There are 4 nested groupings, the coarsest first. Each group lies inside one group of the grouping before and may be the whole of it. The rows also spread widely along 13 directions, which tell nothing about the answers.
In the rows, zero is written as 128.
Known rows, each followed by its group in each grouping:
[ 81 174  89 131 118 149 156 206 151 126  96  94 117 131 137 157  66 124
 154 110 132] : Q_567 zusiv Q_237 dobev
[ 81 181  95 134  25 160  73 158 125 179 102 123 135 117 199 198 135 198
 108  74 117] : Q_860 Nukan Q_498 roze
[119 120 118 145 125 157 130 132 105 159 118 169 112 135 211  96 174 155
 157 114 132] : Q_567 nevud Q_755 lis
[ 97 115  93  99  62 116 179 119 138 173  91 146 127 173 137 148 157  84
  89 117 148] : Q_860 Nukan Q_234 tif
[121 127 137 106  86 134 100 144 168 144 133 130 128 119 139 170 115 149
 122  97 127] : Q_860 Sok Q_752 labeg
[166  82 136 131 161 165 160 185 149  85  58 128  91  97 184 121 155 114
 135 111 129] : Q_860 Sok Q_218 dukam
[131  90  90 107 130 143 184 128 145 173 124 102 119 106 217  98 146 135
 191 110  89] : Q_567 zusiv Q_347 Gen
[150 107  86  60  99 165 118 156 149 147 100 152 139 110  75 157  96 112
 114 127 143] : Q_860 riret Q_214 dosel
[173 171 139 106 134 127  83 137 123 193 201  85 109 113 155 152 126 185
 131 147 125] : Q_567 zusiv Q_334 sidi
[148 143  80 125 106 121 180 140 146 138 122  75 124 131 162 142  99 119
 138 125 122] : Q_860 Sok Q_515 kif
[104 163 116 103 163 136 117 153 102 149 123 108 173  83 123 155 148 112
 125 125 125] : Q_860 Vul Q_20 Mel
[140 122  87 104  56 109 153 102 160 174 129 111 116 128 122 130 136 119
 129 159 138] : Q_567 nevud Q_68 Ven
[142 100 154 123  95 115 168 173 200 105 122 130 100 157 135 158 134  83
 103 130 156] : Q_860 riret Q_611 noseb
[129 151 137 144 119 142 112 176 175 139 153 104  59 158 195 113 111 113
 188 131 139] : Q_860 riret Q_214 subu
[155  89 113 147  70 171  99 131 109 153  92 120 144 131 143 112 128 144
  87 154 119] : Q_860 Sok Q_515 rof
[130 136 144 143 136  88 152 104 161  82 137 120 136 133 149 151 117 119
 143 104 128] : Q_860 riret Q_611 fofa
[130  78 179 169 139 106 155 120 163  79  88  85 117 155 124  98 133  55
 105 163 126] : Q_860 Vul Q_935 fumu
[116 146  92 127 100 133 157 159 129 132 111 137 161 118 144 162 132 124
 115 113 140] : Q_860 Nukan Q_498 vopeg
[ 87 160 138 180 101 177  86 200 139 107 152 153 195 116 133 150  80 160
 126 121 133] : Q_860 Vul Q_853 Vof
[208 103  75  82 114 148 149 104 141 100  63 159  77 120 115 126  95 143
 132 115 153] : Q_860 Sok Q_752 liruf
[134 119 168 193 150 176 169 247 185  69 150 181 132 144 206 126 110 129
 149 104 151] : Q_860 Vul Q_20 Rade
[149 139 124 103 183 149  94 135  92 141 137 128 143  96 108 123 107 156
 139 125 126] : Q_567 nevud Q_669 vefu
[ 97 144 104 152 131 137 143 130 103 101  87 142 151 136 113  97 112  88
 138 144 144] : Q_860 Sok Q_218 Rivab
[ 62 166 107 165 122 102 171 112 115 131 140 105 156 211 116 131  53  99
 119 119 133] : Q_567 nevud Q_755 Fam
[121 159 150 133 215  69 184 110 126 101 131  71 144  96 188 145 179  92
 152 105 110] : Q_860 Vul Q_935 zad
[111 160 171 168 144 126 101 156 119 111 132 153 122 141 144 135 145 145
 107 128 152] : Q_567 nevud Q_68 debo
[162 108 110 146 124 161  88 147 143  57  59 159 113  71  70  84  99 106
 170 169 156] : Q_860 Nukan Q_498 vopeg
[120 168 108 134 135 109 114  78  88 166 162  82 149 131 182 136 117 185
 141 104  99] : Q_567 nevud Q_669 vefu
[160  84 151 121 140 148 100 140 128 191 168  71 121 149 134  90 119  96
 120 179 114] : Q_860 Sok Q_752 labeg
[134  83 148  60 163 128 108 104 128 178 142 128 140 113  79 121 130 109
 129 136 112] : Q_567 zusiv Q_347 Gen
[133 124 139 163 127 142 131 152 105 104 123 173 161 140 130 108 156 108
  99 162 160] : Q_860 riret Q_611 noseb
[ 88 129  68 135  85 103 150  56 111 145 133 108 219  72 133 111 125 148
 170 137  87] : Q_567 zusiv Q_347 Gen
[147 144 107 175 113 119 139 114 118 154 189 107 150 138 148  74 117 130
 155 194 136] : Q_567 nevud Q_68 debo
[130 187  72 132 110 120 140 111 131  97 107 148 132  84 135 122 128 128
 184 137 155] : Q_860 Vul Q_20 Mel
[102 119  72  74  86 144 177 190 139 185  84 115 168  78  95 154 173  79
 108 163 142] : Q_567 zusiv Q_237 dobev
[128 139 153 131 133 179  66 195 126 118  62 131  66 145 117 146  90 155
 101 118 143] : Q_567 zusiv Q_237 dobev
[ 52 134 120 136  75 117  81  97 140 140 100 116 153  93 114 108 144  97
 170 138 116] : Q_860 Sok Q_752 labeg
[ 91  72 125 152 155 184 141 163 109 123 114 159 190 129 174 103 103 135
 141  85  91] : Q_860 Nukan Q_234 tif
[170  45 161  66 156 165 109 174 133 131  96 190 168  71  77 139 198  92
  81 145 145] : Q_860 riret Q_214 subu
[ 84 188 137 154 120 144  84 173  91 148 147 151 182 100 144 155 151 176
 115 129 136] : Q_567 zusiv Q_237 dobev
[122  98 154 113 121  72 121  43 164 138 161  94 117 154 134 125 107 110
 161 107  98] : Q_860 Nukan Q_234 tif
[134 147 152 152  99  95 120 119 177  67 113 130 110 115 153 173 116 151
 141  88 135] : Q_860 Nukan Q_498 roze
[176 129 163 156 111 118 106 107 153  66 142 189 101 190  98 122  81 132
 107 142 174] : Q_860 riret Q_214 dosel

New rows, each followed by its group in each grouping:
[108 196  99 153  71 126 134 150 157 120 161 130 154 157 118 165  61 139
 127 133 158] : Q_860 Vul Q_853 Vof
[159 112 120 139 124 150 132 130 124 138 121 138 103 139 163  95 122 151
 152 144 129] : Q_567 zusiv Q_237 dobev
[125 110 121 142  72 116 138 106 161 128 120 144 114 133 169 118 150 123
 150 123 133] : Q_860 Nukan Q_234 tif
[149 137 105 111  98 115 160 109 110 162 150 133 152 175 143 154 132 128
  74 134 143] : Q_860 riret Q_611 noseb
[113 152 104 128 100  84 133  45 159 114 119  79 117 142 124 126  71 114
 170 117 106] : Q_860 Vul Q_935 zad
[137 128 106 146 154 183 116 179  89 148 140 135 161 116 128  86 100 142
 137 161 135] : Q_567 nevud Q_669 vefu
[173 108 151 114 151 166  69 136 131 128 148 143 112 133 129 130  72 175
 129 104 121] : Q_860 Sok Q_752 liruf
[ 84 114 152 125 113 161  71 182 143 173 135 131 136 112  97 118 133 103
 135 157 137] : Q_567 nevud Q_755 lis
[129 125 106 120  84 120 144 132 154 155 119 117 117 132 128 135 131 113
 129 145 143] : Q_567 nevud Q_755 Fam
[ 75 158  93 165 103 133 166 113  95 118 119 179 177 187 145 117 107 112
 120 115 149] : Q_860 riret Q_611 fofa
[128 158 135  71 110 129  93 180 185 164 164 128 118  67 117 187 128 159
 154 113 136] : Q_567 zusiv Q_347 Gen
[118 166  94 165 126 132 207 190 123 107  96 137 115 156 111  97 130  64
 119 194 189] : Q_567 zusiv Q_334 sidi
[197 110 108  97 205 170 141 165  95  96  73 174 118  71 130 130 142 157
 125 114 150] : Q_567 nevud Q_755 lis
[209 101 148 123 164 157 124 167 137 150 159 118 111 114 151  99 158 110
 132 186 148] : Q_860 Vul Q_853 Vof
[ 83  94 131 129 138 160 164 156 105 174 109 147 151 152 194 114 159 126
 116 102 106] : Q_567 zusiv Q_347 Gen
[159 127 131 115 158 117 114  91 130 101 139 148 136 106 132 127 122 139
 161 114 129] : Q_860 riret Q_611 fofa
[102  91 150 119 132 128 125  72 110 166 113 122 112 190 192 118 129 134
 128  68  85] : Q_860 Sok Q_515 kif
[125 127 116 128 159 158  89 131  85 153 127  91 187  78 122 102 130 121
 134 161 101] : Q_860 Vul Q_935 fumu
[106 159  70 118 183 124 173 121  84 152 156 130 190  84 137  91 138 112
 189 144 124] : Q_567 nevud Q_68 debo
[163 107  62 146  64 146 166 128 151  95  84 106 161  94 119 133  62 166
 117 146 116] : Q_567 zusiv Q_347 Gen
[136  92 156  96 126 152  80 143 151 195 151  93 112 110 175 145 136 169
 133 102  88] : Q_567 nevud Q_68 debo
[141 106 144  82 160 102 125  57 133 166 198 173 131 161 116  95 132  97
 179 129 136] : Q_860 riret Q_611 fofa
[ 93 187 119 164  82 170 112 250 170 143 156 119 153  87 177 160 137 134
 152 143 151] : Q_860 Vul Q_853 Vof
[164 119 132 115 125  86 138  34 127 129 196 185 161 137 144 119 132 155
 169 108 128] : Q_860 Nukan Q_498 roze
[132  93 152 142 119 158 107 154 126 120 118 184 163 107 110 120 148 147
  98 142 140] : Q_567 nevud Q_68 Ven
[140 100 112 147 112 139 121 118 110 130 106 105 167 105 101 106 120 129
 101 172 118] : Q_567 nevud Q_68 Ven
[146 137 140 133 121  85 143 111 150  85 140 121 213  35 135 176 183 144
 114 128 119] : Q_860 Vul Q_935 fumu
[131 138 135 144 162 105 154 118 125  73 117 158 143 121 145 137 131 128
 137  99 140] : Q_860 Nukan Q_234 tif
[114 172  79 137  80 137 119 100  94 174 147 114 147 170 154 131  79 158
 125 118 119] : Q_860 Sok Q_515 kif
[165 134  85 122  79 115 140  97 164  72  99 187 145  47 138 136 165 150
 178 126 154] : Q_860 riret Q_611 fofa
[158 146 172 121 199 118  68 104 121 111 155 122  89 132 110 123  81 161
 150 116 128] : Q_567 nevud Q_68 debo
[142  49 166 121 204 151 153 160 122 148 130 109 150 117 175 114 151 117
 127 107  91] : Q_567 nevud Q_755 Fam
[145 179 106 110  91 147 108 188 164 115 112 143  93 113 100 160  97 124
 131 139 177] : Q_860 Sok Q_218 Rivab
[146 105 140 129 139 107 167 122 138 129 126  86 137 135 115 131 125 105
 100 154 124] : Q_567 zusiv Q_334 sidi
[ 83 111  66  86 152 138 168  92 124 137 115 125 190 108  85  91  72  72
 194 121 101] : Q_860 Vul Q_935 fumu
[156 141 151 126 188  83 168  85 114 110 144 154 106 152 159 121 160 131
 135 112 147] : Q_567 nevud Q_68 debo
[ 69 159 151 169 119 130  95 128 119 185 162  81  89 192 160  77 109 104
 163 164 121] : Q_567 zusiv Q_334 sidi
[142 102 157 161 110 150  81 132 144  89 139 159 157 136 118 118  90 145
 123 134 128] : Q_860 riret Q_214 dosel
[160  99 148 119 203 138 146 148  76 135  87  70 145 132 144 142 146 105
  60 125 108] : Q_860 Sok Q_515 rof
[183  58 153 143 130 140  79  89 124 100  85 134 121  99 114  82 146 123
 129 161 119] : Q_860 Nukan Q_498 vopeg
[179 136 132  66 139  82 157  73 135 160 152 130  95 146 106 153 145 130
 110 132 150] : Q_567 zusiv Q_334 sidi
[155  88 144 118  91 136 100 113 148 196 154  90 115 114 198 135 163 176
 123 125  91] : Q_567 nevud Q_68 Ven
[119 138 141 117 166 123  77 125 117 146 123  94 103 126  58  92 105  76
 151 181 144] : Q_567 nevud Q_755 Fam
[117 119 119  93 159 128 135 118 111 182 143 135 136 113 131  98 166 103
 157 143 127] : Q_567 nevud Q_68 debo
[175  67 108  90 161 182 160 151 114 140  62 170 111 114 158  93 173  98
 128 128 138] : Q_860 Vul Q_20 Rade
[172 151 107 109 153 150  89 107 124 110 137 190 100  82 140 112 107 201
 198 105 140] : Q_567 nevud Q_68 Ven
[177 157 123 116 178 135 149 165 108 141 151 104 120 135 148 147 105 155
 116 135 137] : Q_567 zusiv Q_237 dobev
[119  90 142 107 104 182  69 140 129 205 166 111 179 109 193 157 120 192
 117  84  68] : Q_860 Vul Q_20 Mel
[176 173 104  78 219 154  94 144  82 140 102 102  71 115 111 134  81 156
 138 115 139] : Q_567 nevud Q_68 debo
[133 100 165 184 106  88 144  80 151 101 128 103 111 159 214 115 154 134
 133 110 107] : Q_860 Nukan Q_234 tif
[148 172 128 143 111 100 120 133 152 141 120  76  52 133 157 123 149 119
 142 163 155] : Q_567 nevud Q_68 debo
[125 122 170 140 136 110  99 124 146 136 141  72 108 154 132 132 109 106
 114 134 118] : Q_860 Sok Q_752 liruf
[121 128 167 131 164 145  81 157 133 113 142 113 140 132  97 133  75 118
 126 123 121] : Q_860 Sok Q_218 Rivab
[122 183  74 126  59  72 143  26 116 178 176 114 162 130 156 122 166 129
 162 161 136] : Q_860 Vul Q_853 Vof
[ 99 145  90 135 117 133 116 127 118 109  90 126 149  77 115  97 146  89
 175 160 136] : Q_860 riret Q_611 noseb
[128 165  90 172  90 108 132  84  89  91 114 149 175 145  54  89  96  95
 110 196 168] : Q_860 Sok Q_515 kif
[121 114 182 119 108  75 107  73 164 142 163 164 103 151 103 119 171 103
 140 145 156] : Q_567 nevud Q_755 lis
[165 154  65  86  76 127 166  98 116 187 172 204 134 165 119 138 122 157
 120 138 180] : Q_567 nevud Q_755 lis
[175 173 160 147 170  83 119 110 103 117 208 109 171 136  96 142 116 125
  98 169 152] : Q_860 Sok Q_515 rof
[146 132 146 111 163 117 113  87 147 118 114 142  53 163 115  78 110  80
 181 143 150] : Q_860 Vul Q_935 zad
[156  90 110  93  83 127 167 112 145 192 159 141 129 187 146 122 144  95
 104 148 141] : Q_860 riret Q_214 subu
[155 136  64 105 100 150 145  86  97 171 115 128 146 137 169 126 109 162
 123 114 113] : Q_860 Vul Q_935 zad
[112  94 138 117 104 152  98 129 124 152 110 140 157 108 138 128 155 128
 117 124 114] : Q_860 Sok Q_218 dukam
[112 153 156 132 133 107  89  75 106 164 198 149 165 153 128 117 138 130
 137 140 130] : Q_860 Vul Q_20 Mel
[116 152 113 130  95 112 115 107  95 187 155 118 164 121 116 110 170 120
 123 190 138] : Q_567 zusiv Q_237 dobev
[139 149 123 124 111 129 125 155 143 110 135 157 156 103 139 163 144 138
 121 121 148] : Q_860 riret Q_214 dosel
[109 111 102  75 155 178 132 163 118 167 139 169 153 151 127 131  85 117
 147  90 122] : Q_860 riret Q_214 subu
[178 165 130 147  94  64 180  56 120  83 110 174 119 201  88 142 140 101
  45 166 199] : Q_860 Vul Q_935 zad
[180 108 110 116 125 132 166 139 139 115  67 102  67 182 128 139  93  99
  87 128 150] : Q_860 Nukan Q_498 vopeg
[149  57 187 146 122 157  76 167 163 130 134  90 146  97 120 125 112 148
 111 153  93] : Q_567 zusiv Q_237 dobev
[123 127 144 146  85 130 112 171 193  89  94  95 111  90 137 171  96 158
 126 112 119] : Q_567 zusiv Q_347 Gen
[144 152 165 148 172  95 121 102 133  65 133 133 136 146  86 134  92 106
 118 135 150] : Q_860 Vul Q_20 Rade
[131  79 155  93 139 155 121 137 144 205 174 129 106 168 142  99 117 119
 146 133 111] : Q_567 zusiv Q_334 sidi
[116 104 111 117  97 115 176 107 162 140 131 138 129 172 112 123  89 106
 129 123 133] : Q_567 nevud Q_68 debo
[113  81 179 168 150 174  41 110  92 168 178 153 144 162 143  34 117 124
 162 163 108] : Q_860 Sok Q_752 liruf
[122  92 148 104 143 145 116 167 147 150 101  88 110 126 100 114 126  62
 125 151 123] : Q_860 Sok Q_515 kif
[131 106 171 171  53 114  79 146 197  88 137 133 163  54  99 145 152 151
 120 169 134] : Q_567 nevud Q_68 Ven
[100 120 120 147 123 157 148 148 118 107  59 159 128 157 141 113 133  93
 111 120 145] : Q_860 Vul Q_20 Rade
[111 145 140  96 140 125 100 146 145 167 161 111 127 125  96 147 101 123
 135 129 130] : Q_567 nevud Q_68 debo
[119 154  82 129 104 125 135 128 156 139 123 101 102  91 155 107 119 132
 203 141 127] : Q_567 nevud Q_68 Ven
[161 191 115 133 134 109  87 114 113  72 105 120 147  74 108 181 114 171
 111 120 146] : Q_860 riret Q_611 fofa
[120 102 148 102 117 135 126 142 123 157  89 132 121 154 109 140 154  85
  75 129 139] : Q_860 Sok Q_515 kif
[116 175  86 115 149 112 122  91  73 157 137 120 171 102 103 120 131 134
 135 150 134] : Q_567 nevud Q_68 debo
[ 63 227  92 105 136  63 131  56 102 155 158  85 169 123 122 159 120 110
 164 109 119] : Q_860 Vul Q_935 fumu
[146 162 175 208 156  76 134  78  93 117 203 118 147 178 202 120 147 172
 111 137 132] : Q_567 nevud Q_755 lis
[172 156 147 121 109 141  85 168 156 124 120 117  69 157 123 170  96 139
  90 132 164] : Q_860 riret Q_611 fofa
[136  82 160 149 136 128 141 143 150 109 141 135 151 145 124 118 113 101
 114 134 128] : Q_860 Nukan Q_234 tif
[110 114 123  95 148 122 175 137 174 123  99  87 112 142 157 168  96 100
 145  72 107] : Q_860 Vul Q_853 Vof
[165 123 112 142 130 131 157 123 142  98 133 130 141 142 102 101  81 102
 131 167 147] : Q_860 Vul Q_935 fumu
[164 157  96 135 121 137 131 118  97 141 163 166 152 132 137 111 125 148
 129 152 159] : Q_860 Sok Q_752 liruf
[ 93 167 128 124 165 124 146 146 127  89 101 128 129 133 161 174  95 141
 139  55 122] : Q_860 Sok Q_218 dukam
[153  77 177 137 162 100 131  56 119 101 159 183 170 119 151 100 170 137
 149 109 113] : Q_860 Sok Q_515 rof
[124 137 120 115 153 129 134 143 106 157 106  96 114 110 153 122 166 116
 130 136 131] : Q_567 nevud Q_669 vefu
[175 167 106 139 109  99 156 107 147 128 152  94 111 137 168 138 126 130
 137 148 145] : Q_860 Vul Q_20 Rade
[156 114 100 134  51 136 103  86 172 160 178 137 117 142 153  92  94 144
 188 154 127] : Q_860 riret Q_611 fofa
[116 135 116 111 146 137 139 137 140 112 132 155 141 128 116 131  80 121
 166  94 129] : Q_860 Sok Q_515 kif
